The rows are grouped in 4 different ways at once. Each group adds its own fixed numbers to the row, and there is some noise. The rows also spread widely along 14 directions, which tell nothing about the answers.
In the rows, 128 means zero.
Some rows, each with its group in each grouping after it:
[143 155  74 157 125 168 145 153  97 111 144 166 155 131 102  98 109 151
 105 126 139 109 132 131 140 108 137 162 114 176  84]
(0) Desir Q750 Tuzo
[152 142 139 124 145 102  85 124 110 161  99  95 109 104 122 151 151 148
 118 108 112 142 125  93 130 122 191 148  88  62 136]
(2) mugol Q382 kal
[187  96 154 138 126  71  95 166 121 121 116 154 133 114  97  97 162 127
 106  89 153 146 126 139 159 105 162 140  70  45 123]
(0) fep Q910 Bepot
[135 119 163 101 141 128  92 161 125 150 142 134 124 135 136 168 202 183
 139 147 123 114 119  94 124 135 180 156  94 111 129]
(1) fep Q382 Tuzo
[146 118 179 110 159  86 122 141  95 150  92 144  81  97 104 120 151 142
 108 145 113 137 116  73 101 135 139 155 105 128 127]
(2) suz Q750 mok
[159 162 178 102 165 112 128 179  89 153 131 178 146 140  81 105 137 141
 116 111 151 103 177 147 191 133 111 159 124 131  48]
(1) Desir Q910 mok
[163 163 103 166  83 125 104 127 101 133 138 122 164 127 128 121 113 148
 122 126 137 113 118 124 103 109 163 149 109 119 159]
(2) taduf Q910 kal
[163 145 142 120 186 163 131 156 112 121 134 163 133 112 106 138 162 157
 128 121 153 136 137 114 178 127 134 169  98 116  93]
(1) mugol Q910 Bepot
[126 152 111 155  78  98 107 126 126 129  87 130 130 119  77  92 127 124
  59 120 129 110 130 101 101 111 157 143 103 101  94]
(1) suz Q910 Tuzo
[173  86 122 145 101  85 118 171  94 157 140 111 158  89 142 111 158 123
 136  89 147 156 120 160 126  93 146 119  90  86 135]
(1) taduf Q910 Tuzo
[190 133 135  94 190 100 140 173  69 213  93 121 128 107 119 115 128 135
 118  88 142 142 149 139 168 130 143 138 117 122 110]
(1) zod Q382 mok
[155 123 179  94 183 127 135 185  40 179 146 118 119 110 153  96 133 175
 156 103 144 126 161 162 141 136 123 157  79 145  94]
(0) zod Q750 kal
[142 178 149 115  99 150 114 132  81 178 163  83 195  96 162 107 131 149
 148 155 154 111  94 154  91 132 101 168 121 102 111]
(0) suz Q382 kal
[111 119 153 114 158 146 117 147  73 159 128 125 121  24 158  77 138 112
 145 120 124 157 150 149 122 120 109 101 124 122 107]
(1) fep Q750 kal
[112 136 138 123 117 144 105 139 103 146 154 130 178  38 155  92 139 105
 153 146 126 147 113 148 111 119 100 117 157 108  99]
(0) zod Q750 mok
[151 105 102 118 109 109 122 195 107 157 155 152 182 114 124 100 133 126
 131 119 154 136 140 179 141 107 140 106 136 141 100]
(1) Desir Q750 kal
[152 162 147 131 167 125 151 126  65 179 111 136 113  80 122 179 164 162
 153 141 105 165 121  85 120 127 119 168  93 140 119]
(1) mugol Q910 Tuzo
[132 123 131 181  47 127  64 121 151  83 165 115 170 106 134 105 138 128
 151 134 137 122  89 123  78  92 160 153 113  75 162]
(1) taduf Q750 kal
[117 116 161  79  93  91  69 189 135 160 167 111 152 160 130 153 128 191
 189 112 141 162 154 148 108 123 191 137  78 108 116]
(1) fep Q750 kal
[155 129 101 186  81  85 129 136  77 134 141 143 150  95 133 154 174 145
 148 132  96 149 100 125  99  88 146 148  76 112 136]
(0) suz Q750 Tuzo
[ 93 162 164 113 189 154 117 111  97 150  98  98  84  83 115 139 125 145
 130 132  97 132 137  51 114 139 140 187 108 113  73]
(2) Desir Q750 Bepot
[185  65 125 137 138 100 109 176 116 152 155 102 154 121 134 113 151 115
 138  96 142 129  96 130 149  94 156 161 110  84 115]
(0) Desir Q382 Tuzo
[112 126 111 139 101 139  97 121 112 153 122  63 119  91 155 141 147 168
 132 107 121 154 108 102  76 114 187 150  66  86 151]
(1) mugol Q382 Tuzo
[159  75 165  84 115  57  92 214  90 186 148 100 145 147 144 115 173 155
 114  95 154 108 158 171 139 124 176 112  91  90 107]
(2) mugol Q910 kal
[186 107 102 168 169 134 105 142  73 172 134  93 136  95 164 116 117 106
 152 104  96 110 118  95 133  98 165 143 155 130 173]
(2) taduf Q750 kal
[163 105 156 141 170 119 101 185  56 184 157 126 146 127 170 131 184 140
 157 130  94  83 135 119 145 127 152 149 139 131 139]
(0) Desir Q750 Bepot
[195 134 130 157 158 121  96 146  83 168 127 126 134 141 135 124 124 148
 144 114 112 116 113  98 137 122 175 167 121 123 188]
(0) Desir Q382 mok
[159 180 139  93  90 104 148 146 119 165 124 101 201 127  87 101 114 137
 107 125 190 122 103 160 114 125  92 185 111  79  45]
(1) zod Q750 mok
[136 106  76  93 110  74  92 191 133 199 122 104 167 146 112 141 104 118
 126  93 111 147 155 119 135 106 200 101 153 125  79]
(2) taduf Q750 Tuzo
[162  99 146 142 131  79 105 157 102 127 134 172 126  73 106  91 105  79
 147  94 127 160 149 151 156  97 124 117 132 129 105]
(2) zod Q382 kal
[161 134 167 144 125 153 112 164  96 115 153 163 143 132 136  96 160 164
 122 145 159  81 125 132 118 139 129 169 112 153 154]
(1) zod Q910 Bepot
[160 119  77 134 100 140 134 184  82 174 134 129 166 133 141  63 115 140
  82 139 158  86 127 160  94 127 144 112 152 195 153]
(1) mugol Q750 kal
[154 170  90 171 155 210 132 112 114  96 144 133 160  95 120 101 123 131
 108 125 152  84 119 116 157 105 126 181 130 132  98]
(1) zod Q910 kal

New rows. What belongs after each?
[193 131  94 119 197 114 142 183  72 185  99 130 123 146 100 100  78 140
 124  69 132 149 159 125 177 114 161 159 101 147  98]
(0) suz Q750 Bepot
[125 129 103 108 101 131 102 177 108 140 132 151 154 102 124  57 102 147
 104 108 158 158 152 176 119 125 154  91 113 136 121]
(0) mugol Q750 mok
[107 185 100 108  95 123 108 123 148 156 151  98 202 112 105 173  92 126
 173 135 119 148 117 110 119 107 134 170 150 102  46]
(2) zod Q750 mok
[140 162 131 104 146  93 103 168 108 158 107 195 129 137  73 115 100 124
 110 125 109 133 179 112 158 135 152 116 161 170  86]
(2) mugol Q750 mok
[194 125 107 141 148 126  75 171  93 175 138  75 151 179 144 109 104 162
 138  74 130  97 137 126 149 111 211 165 105  93 160]
(0) mugol Q750 kal
[176 107 153 170 111  90  72 166  95 103 143 138 121 161 120  93 148 161
 123  81 129 100 146 142 143 102 193 159  62  82 151]
(0) mugol Q750 kal
[101 164 131 138 109 109  94 129  79 179 110 103 117 105 138 162 160 162
 134 116  80 122 156 104 105 124 181 141  92 114 111]
(1) zod Q382 Tuzo
[127 179 111 164 130 137 125 121  92 144 130 130 143 102 102 150 106 135
 154 106 104 142 151 102 142 100 134 173 108 129  76]
(1) Desir Q910 Tuzo
[110 148 166 101  94 114  91 144 157 140 145  91 175 139 100 133 143 135
 137 148 143 107 102  97 101 124 127 192 127  71  50]
(1) suz Q750 Bepot
[131 119 133 121 117  95 109 165 116 142 133 153 122 133  93 119  76 125
 155 116 113 157 149  98 112 112 148 146 134 179  99]
(2) taduf Q750 Tuzo
[ 86 145 108  99 133 148 114 140 136 170 126 101 162  78 114 133 124 114
 132 139 115 148 124  95 118 117 134 138 160 116  44]
(1) Desir Q750 Tuzo
[156 130 111 144  95 119 102 151 136 134 145  96 178 164 109 109 122 125
 102 121 143  67 104 105 121 106 161 183 139  94  89]
(2) Desir Q750 Tuzo
[172 140 137 158 132 141 118 146  98  95 173 164 145 122 124 127 123 147
 163 114 144 115 134 146 156 104 136 178  96 147 122]
(2) zod Q382 kal
[167 160 123 103 161 101 137 183  55 190 101 142 127 148 104  82  83 149
  98  86 137 109 187 150 158 131 147 135 114 164  92]
(2) suz Q750 mok
[149 138 114 155 163 182  79 139  99 138 154  84 150 126 159  92 106 123
 136 108 115  57 137 102 146 108 167 165 158 119 130]
(2) suz Q750 kal
[108 127  92 108  75  47 105 188 103 200 136 116 153 153 114 195 132 167
 174  98  87 172 172 133 113 100 196 118  84 139  78]
(1) fep Q750 Tuzo
[157 122 113 131  78  84 116 172 125 150 166 122 193 139 110 134 116 127
 164 124 143 139 114 151 118  91 133 155 123 122  91]
(1) suz Q750 kal
[136 157 119 112 116 127 110 122 156 146 132 103 164 134  92 152  95 129
 136 161 132 119  87  67  96 119 142 192 156 128  83]
(2) zod Q750 kal
[175 158 138 121 112  57 129 169 109 150 125 170 159 154  68 157 122 150
 155 100 137 158 149 146 157 107 142 167  89 116  75]
(1) zod Q750 mok
[171 131  94 147 108 122 130 153 122 119 149 126 162 156 107 127 102 148
 131 119 148 115 105 115 118 100 153 182 110 144 121]
(2) taduf Q750 mok
[145 148  92 162 144 124 161 112  90 130  98 101 118  81  99 120 107 118
 108  99 123 140 114  96 123  94 123 187  83 109  72]
(2) suz Q750 Bepot
[103 163 152 114 131 162  38 128 159 122 141 130 144 131 119 135 130 158
 151 140 103 124 134  70 126 131 192 155 137  84 115]
(0) fep Q750 Tuzo
[220 108 165 108 155  77 116 191 117 189 131 103 166 202 102 143 148 146
 135 120 156  88  93  98 145 127 155 211 127  89 119]
(1) Desir Q750 Bepot
[132  70 158  92 146  90  81 203 107 167 151 132 119 130 140 110 135 133
 147 125 113 120 157 120 124 125 174 109 143 161 122]
(2) suz Q750 kal
[106 102 101 127  56 113 106 178 124 113 146 159 149 109 134 106 185 168
  99 130 147 134 138 169  93 111 178  90  77 126 123]
(1) fep Q750 Tuzo
[133 150 100 133  96 114 142 137 129 118 113 137 140 127  82 126 127 144
  85 143 145 127 104 102  97 118 139 170  99 131  87]
(2) mugol Q750 Bepot
[ 69 201 120 113  63 167 123 145  98 126 148 156 172 103 128  98 144 181
 103 165 146 107 154 165  81 143 120 121 115 167  82]
(1) taduf Q750 mok
[159 194  92 100 139 158 140 164 120 139 127 165 182 152  84 113  99 160
 101 120 176 123 148 150 169 135 143 158 121 133  69]
(2) Desir Q750 Bepot
[219 100 121 119 153  95 150 169 105 176 123  99 169 133 116 111 142 108
 105 118 164  96  79 115 139 110 123 185 132  91 107]
(2) fep Q750 Bepot
[139  95 164 123 139 164 104 176 101 132 186 119 150 138 162 100 164 157
 141 157 136  70 100 109 104 129 127 179 137 158 121]
(0) mugol Q750 Tuzo
[166  65  74 163  71  60 108 174 113 129 123 129 135 115 122  94 122 123
  94  77 142 140 131 156 110  84 196 100  86 119 164]
(2) zod Q910 mok
[119 156  21 132  91 139 150 162  99 170 125 140 181  92 138 160 155 166
 118 140 124 168 128 155 108 110 171  94 104 156 119]
(1) suz Q750 Bepot
[156 136 153 107 128  91  86 160 116 161 104 137 112 150 112 163 162 197
 141 114 123 157 138 101 118 136 213 144  68  95 159]
(1) zod Q750 Tuzo
[154 141 147 110 111 124  98 186 115 157 139 191 176 135 108  86 153 121
  92 157 147  86 148 137 139 141 131 106 185 162 111]
(1) taduf Q910 Tuzo
[150 140 125 103 143 188 130 155 110 164 171  67 195 118 162 116 140 156
 151 133 169 101  92 133 121 120 119 186 128 104  90]
(1) suz Q750 Tuzo
[175  79 118 113 139  66 115 175 121 175 119 106 156 113 106  97 133  92
 110 102 132 129 107 122 144  96 141 142 137  81  81]
(0) fep Q750 mok
[113 176  67 121  71 130 110 146 134 146 131 143 169 154 100 138  91 166
 110 152 127 128 130 112  85 126 174 134 138 177 122]
(2) mugol Q750 mok
[154 133  78 135 106 123  79 155 139 141 132 128 140 164 121 163  98 180
 156 106 116 164 131  93 111 110 235 137 100 136 181]
(2) taduf Q750 Tuzo
[139  81 174 135 146 115  96 148 125 114 151 116 111 102 127 134 158 125
 147 117 119 123 114  79 128 105 147 172 108 103 104]
(2) taduf Q910 Tuzo
[122 147  85 130  98  93 140 148  94 131 115 176 128  71 108 153 146 162
 130 118 120 207 147 153 117 108 159  95  66 136 116]
(2) mugol Q750 mok
[121 100 158 110  90 128  61 140 147 133 131 108 141  82 152  93 175 127
  98 149 144 120  93 108  80 134 172 111 132  72 158]
(2) taduf Q382 Tuzo
[157 135 180  89 129 156 110 176  92 167 186 132 180 116 169 126 181 175
 164 166 171 112 108 166 116 147 115 147 126 135 142]
(1) mugol Q382 kal
[125 167 161  97 132 106  99 139 124 133  99 155 118  91  81 107 115 144
 125  90 146 188 166 143 154 126 147 131  79  80  78]
(1) taduf Q382 mok
[143 187 146 144 151 136 112 114  70 172  86 112 108 107 120 131 131 165
 125 113 105 132 140  87 116 132 162 167  89  98 134]
(1) Desir Q750 Tuzo
[170 159 129 132 124 166 127 114 134 119  98 155 137  92  93  76 115 139
  80 149 178 138  87  96 101 133 122 158 116 119 152]
(1) fep Q910 Tuzo
[ 95 166 114  83  81 104  99 151 152 155 108 140 152 110  72 121  84 150
 118 124 155 196 155 138 109 128 162 109 104 114  72]
(1) Desir Q910 kal
[145 102 168 147 151 126 127 162  79 125 157 139 127  93 141 115 186 132
 147 123 118 104 127 123 138 106 114 165 106 126  91]
(1) suz Q750 Tuzo
[157 127 158  65 146 116  83 196 145 174 156 173 183 130 119 133 147 140
 166 149 149 159 133 138 153 142 148 109 176 129 124]
(1) mugol Q750 mok
[181 187  84 154 128 139 121 129 132 137 133 127 172 179  87 170  87 169
 157 123 129 129 105  83 135 103 168 209 113 134 131]
(1) suz Q750 mok
[105 102 138 100 124 129 139 153  75 172 144  89 123  53 173 135 161 158
 152 136 128 173 112 129  73 125 128 127  85 130 117]
(2) mugol Q750 Tuzo
[ 87 200  70 152 105 169 103 105 116 137 147 110 163 111 126 179 105 146
 153 128  85 115 146  91 122 105 165 169 133 147  69]
(2) zod Q382 Tuzo
[112 101 144 119 140 125 131 131 148 101 148 119 116  95 104 161 149 143
 146 158 124 150  80  65  95 108 126 192 106 129  81]
(2) mugol Q750 mok
[138 116 157 144  94 104  94 133 153  74 134 127 138 124  79  73 118 104
  91 118 157  86 111 114 119 101 133 183 114  81  65]
(2) zod Q750 kal
[126 171  96 164  59 102  91 117 103 144 143  79 174 107 138 145  96 146
 173  85 113 160 131 141  96  89 171 150  81  69 128]
(2) taduf Q750 mok
[179 148 103 138 124 130 101 145 125 153 121 124 158 148 117 143 148 164
 106 135 144 102 109 105 125 123 186 155 120 112 158]
(1) zod Q910 kal
[136 134 125 157  79 147  83 135 132 110 177 128 168 134 134 127 115 143
 148 161 134  99 102 102  84 114 150 162 143 153 157]
(2) mugol Q910 kal
[163  82 150 143 194 130 105 142 116 127 110 172  73  78 119 142 183 125
 129 137  98 155 109  58 143 118 165 139 126 140 165]
(1) mugol Q382 Tuzo
[131 107 157 149 163 160  96 158 116  83 165 160 116 113 118  75  88 108
 158 110 125 108 151 106 150 108 125 172 142 167  99]
(2) suz Q750 Bepot
[ 96 144 116  80 142 155 110 151 133 147 156 139 152  81 134 180 148 157
 167 135 122 174 143 124 143 126 156 127 119 132  64]
(2) zod Q382 Tuzo
[213 121 108 157 147 142 117 147 138 105 124 167 148 135  94  84 110 123
 110 119 164 116  94 107 148 105 149 167 134 124 169]
(1) fep Q750 mok
[141 105 132 132 132 108 110 183  82 181 173  80 161 137 144 130 102 124
 192  74 112 123 156 140 143  93 137 168 125 132  74]
(1) mugol Q750 Tuzo
[160 130 142 122 109  92 144 156  88 156 117 135 142 103 105  89 123 134
 113 131 147 151 104 132  97 118 109 157  94 125  97]
(0) suz Q750 Tuzo
[115 175 126  75 100 148  92 136 135 195 109  96 173 101 137 121 135 164
 103 166 153 142 105 107  72 157 159 115 147 104 146]
(1) taduf Q910 mok
[136 120  81 135  70 141  69 145 172 107 146 131 164 129 117 103  65 137
 146 116 149 173 110 112  88 106 197 121 132 128 173]
(2) taduf Q750 Tuzo
[130 126 198 122 183 128 113 127 100 107 104 154  64  83 109 113 165 149
 112 140 114 124 128  68 119 134 136 169  94 119 115]
(2) taduf Q750 mok
[107 167 161  86 127 111  99 112 151 164  92 108 133  91  71 103  59  99
 121 158 129 161 107  61  84 138 117 163 167 110  68]
(2) Desir Q750 kal
[109 140 174  93 142 118 102 138 144 120 144 139 112 113  89 161  98 146
 182 120 124 185 138  84 129 120 139 181  96 130  60]
(2) taduf Q382 Tuzo
[123  56 160 112 110 115  71 157 162 117 164  89 136  94 133  89  98 116
 173 127 143 172  83 100  77 103 148 152 123 101 129]
(0) taduf Q750 kal
[106 137 191 130  51  76  54 134 113 137 145 128 143  77 124  80  87 102
 168  99 126 176 153 155  93 115 129 115 113  82 123]
(2) mugol Q382 Tuzo
[146 152  98 170 110 162 110 136 127  77 151 213 158  78  96  78 107 100
 123 130 145 143 139 156 156 102 115 118 148 162 118]
(1) mugol Q382 kal
[ 96 133 114  90 116 104  78 169 136 182 133  95 161 137 122 156 125 139
 140 123 105 131 151 105 123 126 191 129 142 104  73]
(2) Desir Q750 Bepot
[171 127 103 124 112  79 105 173 107 176 133 104 147 184 115 164 100 162
 151  88 128 127 141 121 131 113 199 170  93 133 131]
(2) zod Q382 Bepot
[143 161 131 139  99 124  50 149 106 149 117  90 133 184 131  87  98 172
  97  99 127  62 160 115 107 129 221 149 106 100 161]
(2) suz Q750 kal
